The same things were measured in two ways. Each way mixes the same 9 hidden numbers, adds some noise and spreads widely along 5 directions of its own, which tell nothing about the thing.
Some things both ways: the first way, then the second way.
[-39 -16 -11 -16  10 -30  10  -8 -23   9  13  -8 -13  38  -9  -4]
[  9 -11  -9  -8  -5   0  -5   6  26 -17  -9   8 -10   9   9  -2  -6 -10
   2   6   5  11   0  25  21]

[-12   6   9 -19   0   8   8  -8  27 -10 -12  35  20  34  14   4]
[ 27 -30 -16   7   6   0  14  -2   2   3  10  -1 -12  24 -28  -1  -7   9
  -1  -4  -7  -4  46  43 -11]

[-28  15 -11  15 -33 -22  16 -33 -27 -17   7 -24 -26  15   4   7]
[-19 -17 -15  -4  -7  -7  11  21 -24  14  -3   2   7  12 -29 -30 -12 -10
 -20  30  -5   0   5  17   4]

[  9 -18   3  -4  19  18  -6 -24   9   0   7  12  -3  18   7   4]
[ 11 -31 -17 -19  -8   8   6  -6  23   5   0  -9 -15  -2  10  17   6  31
   4  -6   3   4  15  45  -3]

[-32 -10 -35 -14 -23  -3   0 -14  21  -2   5   5 -15  15   0   9]
[-17  -2   3   6  12 -18 -10  -8  31  -8  15  -1 -14   0  16  25 -32  18
 -21  14  14  11  -1   4 -13]

[ 22  -8  -7  10   3  20 -18  -2 -24 -24 -26 -12 -18 -31 -15  -3]
[-13 -42 -13 -11 -33  -4  13   0  40  12  -3   6 -12 -26  19 -27 -11  24
   6  24   3   4 -11   9 -13]

[  9   6 -10  11 -16  -6  -9   2 -16  14 -11  -5 -19  -6  12  20]
[  5  -8   2 -11  -1   3 -12  21 -19   5 -18 -13  13   6   7   5  24  -3
   4 -11   9   5  16   5  19]

[  6   0  25   9 -19  -3 -25 -22  -4  28 -19 -31 -11   1  11 -11]
[-11 -14   3  -2  19  -3 -20  27  -8  23  -8 -37  12 -25  -9  20  11   2
   3   6  12 -22  11  18  -6]

[ 12  -8  28   4  24  -1  14 -14   4  17  10 -17   4  13   2 -49]
[  0   3   4  22 -15 -35 -17 -10  59  -2  22   8  -9 -20  49  12 -33  13
  -7  40  10  17 -13 -42 -10]

[-20 -19  -5 -23  -1 -17 -27 -42  13 -27  -3  -1  17  37  -3 -26]
[  0 -21   1 -16   8   9  -7  20  18 -15 -31 -31  14   8  -3  14   5  10
  -9 -15   6   7 -21  48   0]

[-12   5  18  -7 -19   8 -21 -13  44  14 -14  10  -4   9  33   6]
[  0  39  29   9  33 -18 -13  16  19   1  15  -1   9   8  35  31 -25 -16
 -15  36   8 -25 -21 -32  16]

[ 31  15   1   8 -17 -24 -26   7 -29 -58 -38  48 -20 -20  21  45]
[ 37 -25 -16 -18 -23  22  21  13 -12 -10 -27 -29   5  18   7  20  40  14
  -1  -7  14  -2  39  16  34]

[  1  30   4   6  13  12  40 -19  19  49   6  -1  21  39  18  -6]
[  2 -15 -13   1  -7 -13  -2   3 -12   5  20  -4 -17   3 -16  -5   4  -4
   0  17   8   3  40 -16   3]

[-21  -1 -12  -1   0   0   6   0 -11  -3 -11  -2  -7   9   0   3]
[ -2 -21 -34 -13 -26 -12   9 -24  29 -10 -20  -6   4 -21  10  15  -4  17
  17  10   2   8  -6  -1  -9]

[ -2   4 -20   4  11  15  -6 -19  38   9   0  15  31  14  12 -11]
[ 14 -30  13   1  -1  10   7  13  19  10  -2 -25 -13  18  -9   5   7  11
   7 -28   3   0  12  20 -19]

[-67 -22  -4   6  -5 -11  17 -10 -18  26   8   7  -3  21 -12  -1]
[-11  -2  13  27   4 -21  -5  23  23  23  31  17 -34  20 -16 -26 -41 -45
 -10  30   4  -1   0  -4  -1]

[  6   0  -7  21 -26  34  10 -22  -4  30  -5 -16  -9  11  24  20]
[-21  -6 -32 -20 -23 -11   8 -11 -13   2 -35  -3  34 -18  16  13   3  20
   1  18  -2   5 -12  -5   0]

[-29  11 -46  -9  -3 -12  11  21 -10 -11  -9   9 -23   2  -5  27]
[ -4   0  -6 -23 -12  -2  -4   9   1 -20  -3  17  -6  21   3 -23   8 -26
   9   0   0  23  -8  -6  33]

[ -7  19 -46   2   3   1 -26  41   7 -50 -18   9 -20 -29  27  34]
[ -5  -7 -11 -27  -9   3  -3   4   2  13 -11  -7 -13   4 -14   2  22 -31
  43 -32  -3   3 -13   6   9]

[ -5  -4 -20   0 -10  15  -9 -22  -4  -3 -14   2   1  -1 -31  -4]
[-32  -5  14  -2 -15 -13   7  -6  26  -4  -2  23   7 -12  47 -12 -29  28
 -12  23  10   6 -21 -35 -13]

[-17  14  13  11 -14 -30  16  -2 -12   8  26 -30 -52   7  20   3]
[ 33   9  -6  -1   9 -11   0   3   5  11   9  22  22  16  28  -1  -5  10
  -2  25 -22 -10   7  10  13]

[  7  33  21  14 -18 -15  10 -33   7  40   6 -29   1  28  19 -11]
[  6   1   1   8   2 -13   3   3  -4  10  -6  -7  27 -14  29  21  -3  27
  -7  28   5 -24  21 -28  -6]

[ 15  -5 -22   1  -2  22 -19 -10   2  -6 -10 -29 -34 -19  -7   1]
[-18 -11   8 -34   3   5  -7   9  18  -3  -7   4   8  -9  32  -6   3  20
   4   1   2   3 -29  15   5]

[-24   8 -21  -8 -24  30   1  -6  38  19 -25   1  22  19  26   4]
[  1 -20   3  10  14   2  24 -15  35 -15  -7 -32 -17   5 -14  45 -29  18
  -3  -9  20 -27  20  13 -38]

[-28  12  -5  -3  19 -23 -15  14  14  -9  -1   9  -7   1  15   1]
[ 33 -20  -4  -4   3   3   2   2  31  21  10 -21 -24   1  -8  19  11  -8
  37 -18  -3 -19  11  20  -9]

[ -5  18 -21  -3 -17   8  10   5  13   4 -13 -23  -2  11  26   1]
[-14  -6 -10   4 -13 -16   7  -4  23 -10  -4   7   0  -7   7  -5 -26  -4
  -5  34   7  -2  -8 -20  -3]

Other things, the second way, with their names:
(419): [-32   2   2   0  23 -13 -28  41 -32  17   6 -14  -8  30 -53 -13  -7 -46
 -21   0   1  18  -5  34   9]
(644): [ -1   1  11 -20  18   2  -2   9  17 -10   3 -14   2   6  10  14  -1   6
   0   6   4 -12 -17   4   4]
(569): [-14  -9  -1  -7  17 -11 -26   7  11 -14  -1 -12  -4  -5 -12   8  -4  -6
  -1  -6   9  16   0  20  -1]
(134): [  6  19   4 -17  23  -1 -12  12 -22   2  -3  15  13  31  -2   4   8 -24
   8 -13 -10  -2   1  16  22]
(758): [  8  -7  11 -14  26  -5 -12  25  -1  18  52   5 -17  24 -14 -27  -1   1
 -12  22 -15   0   5  25   7]
(1060): [  6   5  21   9  16 -10 -21  24   5   4   7  -9   3  31   6  11  -5  -1
 -22 -10   1  21   0  13   1]
(556): [ -8 -20 -15   3  -4 -20  -7  17  12  30   7 -28   3 -13 -25  -5  -7  -5
   1  26  -9  -7 -14  10 -21]
(904): [ -6  -6   3   5   4 -14 -15  12   5   6   1 -19   2   1  -6   9  -2  -3
  -1   1   5   7  -1  -8 -10]
(100): [ -6 -19  -3 -28  -5  -1   1   5   0 -17  13  -4   4   7   3 -18  11  28
 -10  13  -2  14   1  -4   1]
(536): [ -2 -19  13  18 -23 -14   0  18  46  13  18   7 -36  12   3 -29 -22 -28
   4  14   7  17 -10 -19  -2]
(828): [ -6   3  15   9  16 -14  10 -20  37 -21  26   8 -24  11   1  11 -35   0
   7   1   9 -12   8 -32 -25]
(762): [-19  -8  -7 -22  -1 -10 -11  -3  20 -11   8 -20 -11 -10  -6   7   2   3
  11   4   6  10 -19 -12  -9]
(39): [-12   2  -2   5  -9  -7  10 -16  17   0 -22  31   7 -14  41  13 -22  10
  12   4  12 -11   9 -13  -1]
(459): [ 21 -10 -18 -21 -16  -5  -2  -4   7  -5   3   0   4  -2  15  -3  24   7
  21   7  -7   8   7 -13  16]
(309): [ 23  11  11  -1  12   2   2  20  -3  -5 -18  -7  23  23  20  18   3  -1
 -13   9   1 -10   2   5  23]
(1052): [ 15  -3 -10 -14  25 -10 -20   7   9 -10  17  -9  -1   3  -6  11   2   1
  -3  20  -3  -2   7  26  13]
(1057): [ 12 -16  -9  -8 -10 -18 -30  20   0  30   8  12  14   1   9 -31  17   6
  12  -2 -25  29  -5  25   2]
(1049): [-30   0   0 -21   4  -1   4  10 -11   8  -9  -9   6  -9  -2   4  -1  -3
   3  14  10 -16 -11 -12   2]
(685): [-15  18   8 -16   6 -10 -16   1 -10 -15  11   2   1  -3  25  15   9  -4
   3  12  17   5   6 -47  22]
(106): [  2 -17   0 -10  -8   3   5   6  15 -24  -5  -1  -8   9   8  -6  -2   5
  -9  11  15   8  12   1  15]
(111): [-62  13  -9 -37 -12 -15 -16 -16  27 -30 -39  26  27 -24  44  -1 -24   7
   6   5   3  30 -75 -11   3]
(277): [ -6   4  -2  -9 -24   6  10   9 -10  10 -54   7  30   1  33   7  10  -7
  16 -14   6  -2 -13 -14  17]
(319): [ 12  -6   2   7  12  -8  -7  18  28  11   6   0  -6  14   7   4 -20  -8
 -11  18  -2  -3  -6  33   8]
(47): [ -9   8  25  -6  23  10  -8  23   7   2 -16   2   0  12  16  14  -5 -18
   3 -15  15 -14 -10  17  17]
(852): [ 20   9  13   9  10 -20 -19   4  -4  30  40  11  -3  17  13  -2   8   2
  15  -7 -14   8  23 -28 -10]
(25): [-16   1  13  -5  27  -2   8   2  -5   5  21  13 -17  23 -23  -5 -21 -12
   4  -8  -1 -18  13   9 -15]
(479): [  7 -19 -22 -32 -14   0  11   9  -4  18   4   9  12  -7   3 -33  17   4
  19  27 -20 -11 -11   7  13]
(194): [-18  10   2 -16  18  -2  17 -29  27 -35  -4  15  -5   3  17  25 -30  10
   7   2  11 -18  -6 -13  -8]
(901): [ 24 -12 -13   7  14  -7 -11  13 -19  27  14 -36 -10  29 -41  33  14  -7
  -3 -18  -3   5  39  38  -8]
(884): [ -2  -6  -5  -5   6  -8   2   4   9 -17   3  17   2  21   1 -14 -20   4
 -20  22  -4   7   5  22   8]
(224): [ -8 -17  21  15  28  -7 -13  16   4   0  37 -22 -33  18 -32   7 -15  -1
 -18  -4  19   0  39   8 -21]
(759): [ 26  -2  26   4  12  14  16   6  35 -33  -5   7 -10  41  29  14 -18  12
 -22  -5  14  -2  14  14  17]
(912): [ -9  -2  -8  -4  11  -9   5  14   3   4  16   6 -14  10 -19 -12 -21 -30
  -5  40   0 -19   2   8  18]
(562): [ 26 -23 -22 -19  -4  -5   2   3 -13  29  14   2  13  19 -12 -18  21  22
  14  -7 -31   6  15  34 -13]
(739): [ 11 -10   3   3   1   0  -6   1  14 -21 -20  -1   4  10  17  15   1   6
   1 -17  11  12  18  10   6]
(1066): [  9 -18  20  16  23   5   3   2  17 -11  -4 -17  -7  11  -3  27 -14  18
  -9 -20  19 -16  36  14 -25]
(755): [-10 -17 -16 -10  -8   3  24   5   5 -15  -6   4  -9  15 -11  -8 -20   0
 -22  31   8  -2   6  19  13]
(997): [  8  -8  10   4  26  -3  -7  17   3  10  31   4 -20  19  -8  -3 -13  -3
 -14  15   5 -11  28  25   6]
(1013): [-60  16  14   1  17  -9  -5  23 -22 -18  -8   1  -9   8 -18   0 -31 -36
 -29  29  33  -6  -2 -26  18]
(437): [ 13 -17 -29 -20 -27   8  33  -8 -10   6  -6  21 -14  15 -17 -22  11 -23
  34   3  -8 -13  22  -2  20]
(744): [ 20  11   9  -2  27   2   1  -5   9  -8   1  -5   6  23  21  42  -4  17
  -6 -11   6 -12  17  15   4]
(14): [ 18 -27 -12   5 -23 -13   0  -9  27  -7   8  13   1 -13  41  -6  -7  40
 -13  28   6  15  31  -5   0]
(308): [ -2  12  19  -7  26  -1  -7   1  10 -10   7  -3 -17  39 -21  18  -6 -30
  18 -42   0   6  -8   4  -9]
(318): [  4  -4  27  27  17 -10  -2  16  30   1  31  33 -38  39 -10 -30 -42 -36
 -10   3   3   2  17  10  -1]
(594): [  7   3   0   7  16 -23 -24  19 -16  23  24  -6  14   9  -3   1   2   6
 -15  20 -11   6  16   2  -2]
(513): [-10   4  -5  -6  -2 -12 -23  34 -18  20  -8  -2  12   2  -6 -16   9 -37
   1  20  -1   6 -10  -2  29]
(232): [-47  23  -2  -5  -3 -28  -9 -10  -6  -8  25   4 -21  -3 -13   6 -20 -31
   8  23  18   7  -8 -72   1]
(150): [ 16  -3   4 -11   2  -1  -4  -7  35 -14   8  -4 -19   6  23  24   3   5
  12  -9  11   7   4  -2   9]
(504): [ -9   5   5 -15  18  -4   2  -5   4  -4  12  27  -2   3  14  -6 -13   1
  12   7   0 -16   7  -2   4]
(973): [  6   8   3  17   4 -17 -11   4 -16  14   0   0   8  32  -7  14  -4  -8
  -3 -19  -6  14  20  -5 -11]
(274): [ -2  -2  -4  -3  -5 -13  -7   6  19 -24  -9   3   5   1  15  -1 -12  -7
  -9  24  10   9  -8  -9  18]
(430): [ 17  -5  -6  11  -7  -4  15  -9  25 -40  -4  14 -20  33  -3   6 -25 -17
 -12  10  13  11  27   1  18]
(357): [ 18  -5 -17  10  -3 -27 -18  14   0  23   2  12  28   4   7 -18  -6   3
  -7  29 -24  10   0  16   1]
(998): [ 24  16  15  17  12 -12 -13   9 -23  -5  10  22   9  39  20   8   4  -2
 -15  -9   3  15  49 -17  19]
(208): [ 12   5  -4   2  11 -21 -29  21   4  21  19  14   4   5  12 -11  -3 -16
  -4  26 -13   8   1  16  20]
(135): [  4  -4  12  13  25  -7 -13  31  -1   3  21 -11 -23  28 -24   0 -14 -28
 -24  17  13  -2  28  24  19]
(839): [  3 -15 -41 -31 -14 -10   1  -6 -18  21  12  32   3   1 -10 -37  13  -3
  25  16 -28   6  10  22  13]
(433): [  0  -6   1 -20 -10  -8  -7 -13  25   4 -10  17  19 -15  41  -4   2  27
  30 -13 -13   6 -22  -9 -15]
(375): [  5  -2  22   9   3  -7  -6  21   8   7  -9  20  23  16  35 -18 -12  12
 -17   8  -4   7  -4   5   4]
(663): [-24   2   8 -16   5   9   7  10  -3 -10 -18  10 -10  16 -13 -11  -6 -35
  21 -19  10  -6 -10  -4  11]
(324): [ -6   9  13  10  33 -27 -32   3   8   3  32  11  -2   5  -2   1 -21  -3
  -3   7  -5   5  12  -3 -16]
(515): [  4   4   1   3   8  -6  -3   5   5   4   2 -26   0  -2   9  41   0   6
  -7  15  19 -16  16 -13   5]
(682): [-12 -16 -15 -21  -7  12  21   4 -29 -15 -28 -15   0  27 -44  -2  14 -19
  10 -22   3  -1  12  13   6]
(22): [  5  -5   8 -15  11   5   3  12  16 -10  11   8 -12  20   1 -11  -8  -9
  -3  11   1  -6  -4  20  17]
(248): [ 11 -44  -2   2 -14  20  26  20   1  16 -33 -20  -2   6 -19  -7   8   2
   8 -14   8 -21  23  34  -5]
(181): [  3   0   0  16  -8 -23  -5   3   4 -18  16   9 -12  38 -15 -14 -17 -20
 -14   5   0  32  17 -23   1]
(2): [  3 -14  -9  -5   3  -9  15 -24  29 -18  24   7 -31  12 -21  -4 -20  -6
  20  -1  -1  -6  15  -7 -21]
(698): [-23   4  -7 -20  18  -6 -20   3 -15  -9 -10 -15  14   0  -8  23   6   3
   2 -11   6   7  -3   9  -3]
(203): [-13 -12  11  14   6   4  26  16  10  27  -8  15 -12  14  -5 -10 -37 -18
  -3  12   5 -35   6  21  -8]
(699): [-10  19 -11 -24  14 -12 -28   3 -27   3  -2 -40  12  -2 -15  46  31 -10
  20 -16   4   7  -4 -19   6]
(466): [-42   8   0 -24  -4  -1  16   3 -36   2 -19 -19  28  -1   4  15   4  17
  -9  14   9 -14 -14 -40  -5]
(653): [-14  -2   6  -2   7   5  13  10   5   5 -18  -9   3  -9  10  21 -12  -2
   0  14  18 -33   3  -4   4]
(723): [-33  12   6  -9  -7 -30 -25 -15  20 -10  25  28 -17  -4  12 -18 -15 -17
  24  -5   1  32 -19 -55 -12]
(918): [ 49 -21 -15  23   4   9  51   1   0   8  -4  -3  -7  39 -33   6 -18  -7
  -8  18  -7 -44  55  34  -3]
(649): [  1  -5   8  27 -11 -18  -4  18  10   1  10   6 -12  12   6 -14 -18 -17
 -16  27  14   8  25 -28  10]
(560): [ -4  23   3   1   3 -20 -21  32 -26  27  -7   5  29   8  12  -9   7 -28
  -5  29  -8   0 -14 -23  26]
(638): [  7   4   3  -9   2 -14 -11  -2  15   9  22  32  -9  17  15 -22  -7  -9
  17  -2 -16  15  -5  -1   4]
(537): [-21 -15  -5 -26  -7  -3  -6   4   9 -20  -6  -8   6  -7  10  -8   1  18
 -10  13   8  18 -14  -1   4]
(482): [ -6   0  -8 -21 -15  -4  -4  14   5  12 -16   4  16 -20  40   0  12   3
   9  26   5  -6 -17 -14  28]
(609): [  8  -5   2 -18  12  -4   1   3  12  -7  19  -8   5   2  15   4   1  26
 -11  25  -3  -8  -2   2   1]
(719): [-30  13  -1 -19  -6 -25 -18   6  14  -5  18  -3  -2   7  -1 -13  -6 -19
   5  20  -6  24 -49 -38   2]
(43): [ 29  -8 -11  -9 -12   9  20  -1  13   6 -12   9  -7  14  15   8   8  -7
  23  -4   0 -16  16  11  20]
(473): [  5 -18 -26 -17 -24  -3  23 -29  15 -19   1  26  -7  -4  11 -14  -5  12
  25  12  -4  -2  18 -18   0]
(924): [ -6  10  19   2  13   6   1   7   8 -18 -25  -9  -6  11   6  27  -5 -30
  11 -18  27 -17   5 -19  15]
(540): [  5 -10 -16   6   8 -18  -9 -10  17   1  27  -1 -31   6 -30   7 -12 -20
  15   1   0   5  25   8  -9]
(575): [ -5   7 -16 -41  15   9 -12  -2 -34  10 -10  -7   2   4  -5  32  33  -6
  31 -31   2  -6  12  20  21]
(225): [-27 -20   1   7  -6  -6   2  11  -1   9  -3   1 -11 -25  -1 -12 -13  -8
   3  25  25 -18  27 -21   0]
(151): [ -9   4  11 -10   3  -4  -8  10  -9   7  -8  -8  12   7  13   8   8   0
   5  -8   4   1  -4 -16   1]
(910): [ -1   5  22  18   1  -9   5  -2  23  14   5  14 -14  19  27  19 -25   1
  -1 -10   9  -2   9 -14 -10]
(797): [-14  22  11 -11   3  -8 -11  19 -18 -21 -17   3  23   9  21   1   5 -18
 -13  24  14   3  -8 -39  37]
(915): [ -9   6   8   9  12  -6  -3  11   2  -8 -14  -9   1   6   7  22 -16 -10
 -11  10  22 -10  13  -5   8]
(136): [ -1 -13  -9 -17   6   1   7 -12  14   1  17  -5 -26  -4  -9  14  -1   1
  23  -3   8 -16  18   3  -6]
(559): [  6 -15   9  16  -3  -4   7  16  18  -5  -9 -17  -8  23  -8   8 -14  -9
 -13  -3  13   2  11   3  -7]
(732): [ -3  -3  22   7   1  -4   5   2  25   4   2  27  -4  14  26 -13 -23   4
   3  -8   0   1  -2  -5 -13]
(525): [-17 -21 -12 -28   2   0  -3   3  13 -20   2  -7  -1 -17   0  -9  -1  13
  -4  26   7  -1  -8  15   7]
(837): [ 17 -20 -10  -3   5   2  10   3  -6  32   0  -9   2  18 -11  12   7  19
   8 -21 -13  -7  24  42 -19]
(538): [  8 -29   5  -5  -5  20  24  16   8 -16 -25 -23  -6  30 -10   8   0  11
 -19 -13  15  -1  15  32   3]

Some of these things the first way, each followed by its name:
[-12   8  17  11 -12 -34  10 -29 -15  18  20 -28 -19  28  22  -9] : (309)
[ -9 -14   9  36 -14  19  11 -11 -17  21  11  -8 -35 -16  14  16] : (837)
[ -4   4  36   9   7 -11  11  -6 -30 -21   8 -16 -34   6   5  -9] : (134)
[-37   8 -29  -7 -24 -17  14 -28 -10 -13   2  -5 -14  30   6  21] : (755)
[-23  20   7   3   8  19  32   9   6  15 -17 -18   0   1  -6 -24] : (828)
[  9   0  -2   0 -13  18 -13  25  -5 -34 -34  -1 -43 -36  10  20] : (22)
[ 17  13 -29  -2   1  22 -20  23  24 -12 -12 -14 -16 -21   2  -2] : (433)
[ 12  16 -15   4 -22  24   8  11  28   3 -28  -4 -12 -20  17   3] : (224)
[-23  -9 -18 -21 -19   5  -6   6  14  19 -32  22   3  16  -2  18] : (274)
[-13  17  12   5 -10 -25  -1 -14 -51  13 -23 -24  -4  16 -26  -8] : (225)
[-21 -12  34  20   1   3  25 -31 -12  17  15  21  17  27  -2 -20] : (973)
[-12  10   0   4   6   0  23 -37  -5   6  -4  -5 -11   3 -34 -15] : (100)
[-24 -15  19  33 -29 -17   5  -1 -30 -14  -2  25 -45 -29  16  25] : (901)
[-23  19 -10   7  31 -10  33   9 -25 -12   7 -26 -11  -3 -42 -40] : (723)
[-22  -8  40   6  -1   3  24  -4 -14  30   1 -28 -27   3 -20 -35] : (324)
[ -4  15  10   0 -18 -11 -29 -17 -20 -28 -25 -11  -7   7   7   5] : (653)
[-25 -14   5  16  -8  -1  18 -18 -18  29  -5  -1  11  16   2 -11] : (559)
[-36  15 -45  16 -29  16  27   7 -15  15 -20  -3 -13   2  14  40] : (682)
[  1  -1  -7  22  -6  -4 -12 -14 -36   5  -2  -7   4  15  11  13] : (277)
[-36   2 -42   6 -40   6 -15   1   0   7  -7 -10 -12   7  24  38] : (203)
[-10  13  -6  -8 -13  13  -2 -21  39  10 -11   8 -16   1   5   9] : (609)
[ 18   1  16   5  16  -7  27 -20 -12   4  15 -32  -7  29  15 -29] : (759)
[ 45  20  29  17   3  28   7   8  -7   2 -32  -5 -19 -24   9   2] : (685)
[-16 -15  13  -3  23 -21  -3 -25  -1   3  24   9  -2  23 -23 -29] : (1057)
[  4  18 -13 -24  -5   2  -8 -14  17 -17 -23 -23 -12  10  -3  -8] : (525)
[-10  14 -10  15 -17  25   7   1  33  34 -12   8 -11 -10  34  26] : (699)
[ 14  16  15  -2  -6  21  -9  20 -11 -30 -33  -9 -36 -23  -5   7] : (504)
[-36  -2   0 -13  18 -16  22  -3  -4  -5  14  -2   8  37  -9 -27] : (318)
[-69 -25 -27   7 -37  -9  11 -26  -9  19  11   0 -23  16  -1  19] : (419)
[  5  20 -19   2 -42  18   6  -6 -13 -11 -31 -36 -14   3  23  14] : (1013)
[-28 -27 -40 -15 -16   9 -22  -5 -30 -40 -14 -29 -35  -7 -36   0] : (111)
[ 15   4 -10  21 -14  41   2  -1  17  41 -16  -4  -3 -12  21  14] : (151)
[ -2  -2  -5   7 -39   1 -10  14 -20   2 -32  -8 -27 -10  19  23] : (915)
[ -6  29 -40  10   0  18  20  17  -7  11  -1 -56 -11   8  26   4] : (663)
[  5  12  29   6  -9 -18  -1 -17 -37 -13 -25  -6 -11   6  -9  -9] : (797)
[-29  -9  -4  10 -25  -5  -8   0  -8   3 -24  12 -14 -18  -8   7] : (904)
[ 27   0 -11 -15  -6  20 -13  21  23   1 -29  14  10  10  23   9] : (739)
[ -4 -15 -19  11 -32   1 -13  -7 -28 -33 -31  18 -17 -20   1  26] : (538)
[-19  18  -1   4   4 -18   7 -23  14 -27  22  12 -19   9  -3  -3] : (562)
[ -3  46 -32  21 -48  -2 -12 -34  -2 -46 -19 -11 -21 -21   7  25] : (466)
[ 11  -2   3  -3  12  -7 -15  21 -12 -42 -21  13 -26 -23  -2   2] : (150)
[ 19  15  10   7 -13  -5  20  13  -4  15  -1  23 -13  12  17  15] : (998)
[ -9 -15   3   0 -20   1 -11  17  10  17  -6  10 -40  -7  20  25] : (208)
[-28  -5  26 -13  -4 -37  -5 -32  10  -6  18  14   7  43  -2 -23] : (357)
[  5  20 -13   5 -14  41  27  23   2  14 -21 -53 -34 -10  22   5] : (194)
[-14  20 -16  -4  -3  37  15  46  18 -19 -44  14 -12 -28   6  14] : (2)
[  6  -1 -12  15 -13   7 -16  -2  -9  29  -9 -11 -31 -11  15  33] : (482)
[-10  -1  26  20   5  17   4  10   9  25 -13  48 -14 -27 -16   9] : (852)
